There are 4 ways to turn a row about zero (a turn may also mirror it). The second row of each pair is the first, turned, with some noise. The first 36 pairs use one turn. New pairs use 3 turns, one after the other, and a turn may come again.
Some pairs, each with its turns in order after it:
[ 1.58  2.29  5.37 -0.85  0.44  2.06  4.15 -1.82]
[-0.71  1.47 -2.30  1.79  2.80 -5.40  3.72 -2.04]
Z910

[-0.17 -1.28  4.70 -1.53 -1.86  0.24 -0.19 -4.29]
[-2.94 -0.91  0.25 -1.30  1.46 -2.95  4.34  3.16]
Z910

[-2.33 -1.71 -0.37  0.39  0.59 -1.12  3.48  0.26]
[ 0.49 -2.06 -1.78 -1.41 -0.66 -2.18 -1.85 -1.73]
Z463

[-3.40  1.90 -0.32  0.93  1.01  1.98  2.95 -1.76]
[-3.67 -0.44  1.88  0.18  2.02  0.92  1.00 -3.28]
Z887

[ 2.83 -0.94  5.31 -1.42  4.24 -6.81  1.14  2.37]
[ 3.20 -6.86  0.12  5.00 -2.63 -4.74  1.33  0.11]
Z910

[-1.64 -0.79  0.83  1.57  0.55 -3.06 -4.05 -0.24]
[ 3.00 -1.98 -2.56  1.59 -1.08  1.97 -0.90  2.01]
Z107

[-3.78  1.88 -0.98  3.77  1.00 -1.84 -1.46 -0.44]
[-2.01  0.30  3.23 -3.86  1.64 -1.35  0.86 -2.10]
Z463

[ 0.09 -3.50  0.25  0.99  1.29 -0.88  1.59  3.10]
[ 3.67 -0.06  2.84  0.63 -1.43 -0.49  1.14 -1.33]
Z910

[ 0.23 -4.41  0.44 -1.05  4.50  0.89  4.62 -1.31]
[-2.53  0.23  0.78  0.58  3.13 -4.00  5.36  1.81]
Z887

[ 1.82  0.85 -4.52  2.98  0.07 -0.93 -3.09 -0.03]
[-0.40  3.11  1.46 -3.33 -4.56  1.07 -1.62  0.69]
Z887

[-3.89  1.66 -2.95  1.72  0.60  6.06  2.94  3.70]
[-1.48  4.47  3.54 -1.32  6.01  3.09 -0.12 -2.85]
Z887

[-0.37 -2.73  1.13 -1.79  0.28 -3.18  4.20  1.76]
[ 3.72 -1.64 -2.96 -1.43 -0.92 -2.72 -2.73 -0.23]
Z463

[-1.51 -2.07 -0.63  0.72 -0.03  8.44  0.68  0.43]
[ 0.98  5.39  0.72  2.51  2.61  2.20  3.82 -3.50]
Z887

[ 1.20 -2.90 -0.22  3.03 -2.10 -2.41  0.61 -1.67]
[ 1.45 -2.31  2.81  0.83 -3.76  0.02  0.74  0.67]
Z107

[-4.37 -3.55  1.02 -1.51  2.14 -0.57  2.68 -1.94]
[-2.74 -2.81  1.86 -1.14  2.09  3.81 -3.00  1.90]
Z107

[-2.74 -1.20 -0.58  3.78  0.55  1.01 -1.49  2.24]
[-2.91  1.15  2.17 -1.67 -0.04  0.12 -3.30 -1.82]
Z463

[-0.70 -3.47 -1.72 -1.70  1.70 -0.83 -1.45 -5.59]
[-2.30 -6.77 -0.70  1.12 -1.13 -0.68 -3.22 -0.98]
Z107

[-0.74 -3.96  3.05 -5.64  2.17 -6.73  5.56  4.83]
[ 0.92 -6.41 -2.40 -1.86  6.97 -4.89  0.08  5.92]
Z887

[ 1.17 -0.46  1.81  3.86 -3.08  2.31  0.52 -1.80]
[ 2.93  0.68  4.02 -0.48 -1.49 -2.53 -2.01  0.82]
Z107

[-0.77 -0.98  4.26  0.15 -1.61 -1.85  2.44 -3.97]
[ 2.19 -3.88  1.53 -0.12  2.07 -3.57  0.34  3.43]
Z463

[-0.25 -4.61 -1.11 -0.57 -0.69  3.63  1.86 -3.42]
[-3.50 -2.54  2.88 -2.83 -1.39 -2.67 -2.78  0.91]
Z107

[ 1.46 -2.41 -2.79  2.49  1.52  0.98 -0.45  3.42]
[ 2.26  2.33  2.66  0.23 -3.87  0.60 -2.38 -0.65]
Z910

[-5.47 -1.10 -0.86 -1.29 -2.79 -1.50  3.83  0.71]
[-3.24  0.03  2.56  2.16  2.53  2.48  1.10  5.07]
Z107

[ 1.04  1.41  0.16 -5.53 -0.53  2.03  0.62 -1.94]
[ 0.40  1.36 -1.82  4.41  0.88 -3.30 -1.54 -1.98]
Z887

[-1.51 -1.54  2.44  0.82 -0.79  2.01 -0.19  5.14]
[-0.29  1.40  2.18  0.17 -3.90 -0.57 -3.99  0.35]
Z463

[ 0.81  0.36  0.81 -1.27 -3.46 -0.28 -0.24  4.15]
[-0.56  3.33 -1.30 -0.11 -2.50 -0.70 -1.66  3.21]
Z463

[-1.61  2.64  0.59  0.85 -2.32  0.13 -1.90  3.20]
[-1.95  0.28  1.21  3.34  1.41  2.33 -1.32 -0.91]
Z910

[-1.46  3.36  0.61  0.75 -2.22  1.61  2.29  2.24]
[-2.28  0.81  0.49  0.58 -4.00 -3.50  0.30  0.23]
Z463

[ 0.04  1.67  0.24  1.43 -0.55  2.23 -1.86 -0.54]
[-2.20  2.36 -1.43  0.24 -0.09  0.59 -0.36  0.86]
Z910

[ 1.89 -1.49  1.79  0.65 -4.51  0.60 -1.51 -3.04]
[ 2.61 -2.76  1.50 -0.61 -0.72 -3.91 -0.05  1.72]
Z107

[ 0.28  1.06  3.30  2.45  1.06 -1.47  2.39 -3.23]
[-1.62 -4.36  2.47  1.85 -1.69 -0.30  2.67 -0.77]
Z887

[ 2.24 -4.02  4.55  2.42  5.43 -1.72 -1.13 -1.77]
[ 3.17 -4.14  0.62 -3.12 -1.55  4.61 -2.98 -4.32]
Z107

[-0.82  2.44  2.43  2.67  1.01 -1.04  1.81 -2.00]
[ 0.87  0.21 -3.36  2.20  2.05 -1.04  1.85  1.47]
Z910

[-1.66  0.61  2.44  1.56 -4.89  3.77 -1.59  0.32]
[-4.02  4.38  2.61  0.74  2.66  1.09  1.02  0.59]
Z910

[ 0.70 -2.45  0.09 -0.41  0.98  3.89 -1.70  2.94]
[-0.56  0.88  1.24  2.63 -2.03  3.83 -3.11 -0.94]
Z463

[-0.62 -3.48  1.80  4.28 -3.43  0.71  1.05  2.59]
[ 4.42 -0.77  1.65 -3.52  1.51  3.14  3.55 -1.06]
Z887

New pairs, each followed by its turns in order:
[ 0.42 -0.21 -2.71  2.81 -3.87 -0.30  2.62  1.94]
[ 4.24  0.91  1.63  1.51  0.14  1.37 -2.64  3.10]
Z887 Z887 Z910

[-0.37  0.55  0.89 -3.76  1.28  0.07  3.06  1.10]
[-1.35  1.62  0.05  1.52  0.51  3.89 -2.88  1.09]
Z107 Z887 Z107

[ 1.90  0.00 -3.66  1.29  0.73 -1.10  0.68  4.40]
[ 4.69  1.27  2.04 -0.88 -1.67  0.74 -0.98 -3.12]
Z910 Z887 Z887

[1.76 1.04 3.41 0.19 0.42 0.97 3.28 4.20]
[ 1.65  2.66  2.62 -3.46  0.59 -0.44 -1.66  3.56]
Z910 Z910 Z887

[ 0.00 -0.81  1.92 -1.07  1.31  0.73 -2.20 -1.25]
[ 0.16  1.30 -1.68  0.29 -1.71 -2.35  1.74 -0.44]
Z910 Z910 Z910

[-1.91 -2.21 -4.35  3.87  0.17 -4.00  0.72 -3.93]
[ 0.19 -1.50 -2.31 -2.90  6.30  2.72  1.82 -2.91]
Z887 Z887 Z463

[ 3.18  2.92  0.43 -0.43  0.04  2.43  0.11 -3.17]
[ 1.59 -2.20  0.18  4.29 -0.34  2.45 -0.28 -1.15]
Z463 Z107 Z887

[-0.46 -2.25  0.63 -0.31 -3.17 -1.45 -0.20 -6.37]
[-1.95 -5.26  1.38  2.68  2.17 -1.55  2.17 -1.23]
Z887 Z887 Z107

[ 1.80  1.54 -1.04 -0.19 -2.61 -3.01 -1.80  0.19]
[ 1.33 -0.62  0.22 -2.84  0.61 -3.34  0.06  0.55]
Z887 Z107 Z887

[ 0.24 -2.35 -1.29 -2.81 -0.70 -2.87 -1.89 -3.85]
[-2.20  2.29  2.19 -1.15  0.11 -2.37 -1.72  3.90]
Z910 Z887 Z887

[-3.22  1.12  3.17  0.13  6.53  0.51  3.30  0.14]
[ 5.82  0.12  2.08 -2.64  2.96 -3.24 -2.28  2.64]
Z463 Z887 Z910

[-0.89  1.54 -3.91  4.00  2.15 -0.16 -0.15  0.74]
[ 1.17 -3.13 -1.79  0.14  2.81  0.52 -4.22  2.09]
Z910 Z107 Z910

[-3.23  0.69 -1.20  0.16  0.62  2.55  1.09 -4.74]
[-0.54  1.84  5.17 -1.83  1.37  1.71 -1.86  0.08]
Z887 Z107 Z463

[ 1.25  0.08  0.52 -3.79  0.95 -2.90  2.92  1.36]
[-1.04 -1.03 -2.55 -2.06 -3.33  1.06 -1.32 -4.00]
Z910 Z463 Z107

[-1.53 -0.26 -1.45 -2.72  0.44 -1.44  1.97  0.47]
[-0.51  3.47 -0.40 -1.65  0.43  0.87  1.66 -1.58]
Z887 Z107 Z887

[ 0.83  0.62 -1.09 -0.14 -0.85  1.92  0.60  2.81]
[-0.35  2.48 -2.41 -0.05  0.03  0.63 -1.75 -0.63]
Z463 Z910 Z107

[-0.81  2.45  0.28 -0.26  2.70  1.80  0.54 -0.15]
[-0.79  1.61 -0.21  1.25  2.17  1.35  2.05 -1.30]
Z887 Z887 Z887

[-2.55  2.42 -0.17  3.99 -3.37 -2.13  4.39 -2.66]
[-0.24 -3.65  1.65  1.05  3.40  5.47 -2.76  2.04]
Z910 Z887 Z887

[ 3.19 -0.61  0.41 -0.54  1.93 -1.23  4.61 -1.13]
[-1.02 -2.83 -0.16  0.33  2.84 -2.96 -1.53 -2.54]
Z107 Z887 Z463

[-3.87  1.86 -4.75  0.91  2.56  0.76  2.35  2.55]
[-4.72  0.67  3.62  0.74 -2.40 -0.64 -2.58  3.37]
Z887 Z910 Z107

[ 2.83 -2.14  0.40 -2.94  2.84  1.56  3.43  0.63]
[-1.15 -2.66  3.48  0.14  4.23 -1.17 -0.38  3.59]
Z463 Z107 Z910

[-0.95  1.09  0.01  1.60 -2.06  0.36 -0.74 -0.31]
[ 1.69  0.37 -0.39 -2.09  1.32  1.40 -0.22  0.69]
Z887 Z107 Z463

[ 0.46  0.13 -3.05  1.28 -2.51  2.55 -0.20  5.06]
[ 2.00  0.59  0.06  1.99  1.05  6.12 -0.16 -2.08]
Z910 Z910 Z910

[ 1.77 -0.32  1.96 -2.55  2.09 -1.64  1.67  0.50]
[ 0.38 -1.14  2.70 -3.10  0.20  0.28 -0.60  2.23]
Z910 Z107 Z107

[-1.12 -2.52  1.46  0.54 -6.33  3.47 -0.15 -3.50]
[ 1.78  2.39 -4.69 -3.19 -2.30  2.49  3.63  0.08]
Z887 Z910 Z463

[ 1.16  1.76 -0.24 -1.64  2.06 -3.12 -4.11 -0.46]
[-3.56  0.65  0.31 -2.64 -3.60  2.00  1.62  1.21]
Z887 Z463 Z463

[ 2.75 -3.06 -0.09  0.54 -4.50  1.07  5.41 -0.64]
[ 3.81  1.19 -3.41  6.27 -0.24 -2.26  1.30 -0.15]
Z910 Z463 Z463

[-3.44 -0.69  3.54  1.03 -7.11 -0.96  0.11 -0.58]
[-0.88 -5.13  3.79 -2.24  1.40  1.80  3.62  3.37]
Z887 Z107 Z910

[ 5.29  0.04  0.49 -3.21 -2.69  2.31  1.52 -0.18]
[ 2.85 -1.39  1.00  2.07 -3.65  0.19  1.37  4.49]
Z463 Z887 Z463

[ 1.04  3.95 -4.54  0.49  0.59  0.47 -2.07 -2.03]
[-0.96  1.60  1.39  1.63 -4.13  0.52 -3.08 -2.75]
Z107 Z910 Z910

[-2.60 -1.62  5.55 -0.83 -3.28 -0.47 -0.83  1.28]
[-0.52 -1.29  6.48 -0.83 -0.97 -2.03  1.27 -0.48]
Z910 Z910 Z887

[ 1.01 -5.81  3.51 -0.87  1.96  3.65 -2.85  1.98]
[ 4.60 -3.81  0.68 -3.05 -0.15  4.47  1.58 -3.06]
Z107 Z107 Z910

[ 1.27  2.36  1.14 -3.74 -1.95 -1.66 -0.13 -1.55]
[ 1.88 -2.84  1.83  1.50  1.59  0.69  2.58 -2.39]
Z107 Z887 Z910

[-0.38 -3.73 -1.76 -0.36 -0.01 -0.43 -2.65 -4.42]
[-4.95 -0.31  0.43 -2.77 -0.41  3.77  0.06 -0.50]
Z463 Z107 Z910

[ 2.51  0.44  0.64 -1.12  0.62 -0.34  2.17 -1.28]
[-1.76 -1.21  2.83 -0.39 -1.23 -0.16 -1.83  1.31]
Z910 Z107 Z107

[-3.78  1.40  0.30  2.63  0.03 -1.80  2.24  1.28]
[ 2.01 -1.33  2.76 -2.53 -1.42  2.60 -1.64  1.83]
Z463 Z887 Z910

[ 0.67  2.89 -2.28 -1.55  1.48  2.26 -3.51 -2.51]
[ 1.15 -0.12  3.93 -1.99 -2.72  1.88 -2.16  2.11]
Z887 Z107 Z887

[-1.13  1.62 -3.24 -1.07 -0.16  3.76 -3.96 -2.52]
[-0.59  1.91  3.69 -2.42 -4.18  3.02  0.59  0.99]
Z463 Z107 Z463

[-2.97  1.32  2.72 -2.01 -0.89 -1.25  1.51  3.39]
[ 2.10 -2.30 -1.76 -2.50  1.09  3.38 -2.07  0.36]
Z463 Z910 Z107

[-1.08 -1.83  2.53 -0.95 -0.38  0.02  2.84 -2.15]
[-2.32 -1.85  1.93  0.35  2.45  2.02  1.55  0.05]
Z887 Z887 Z107

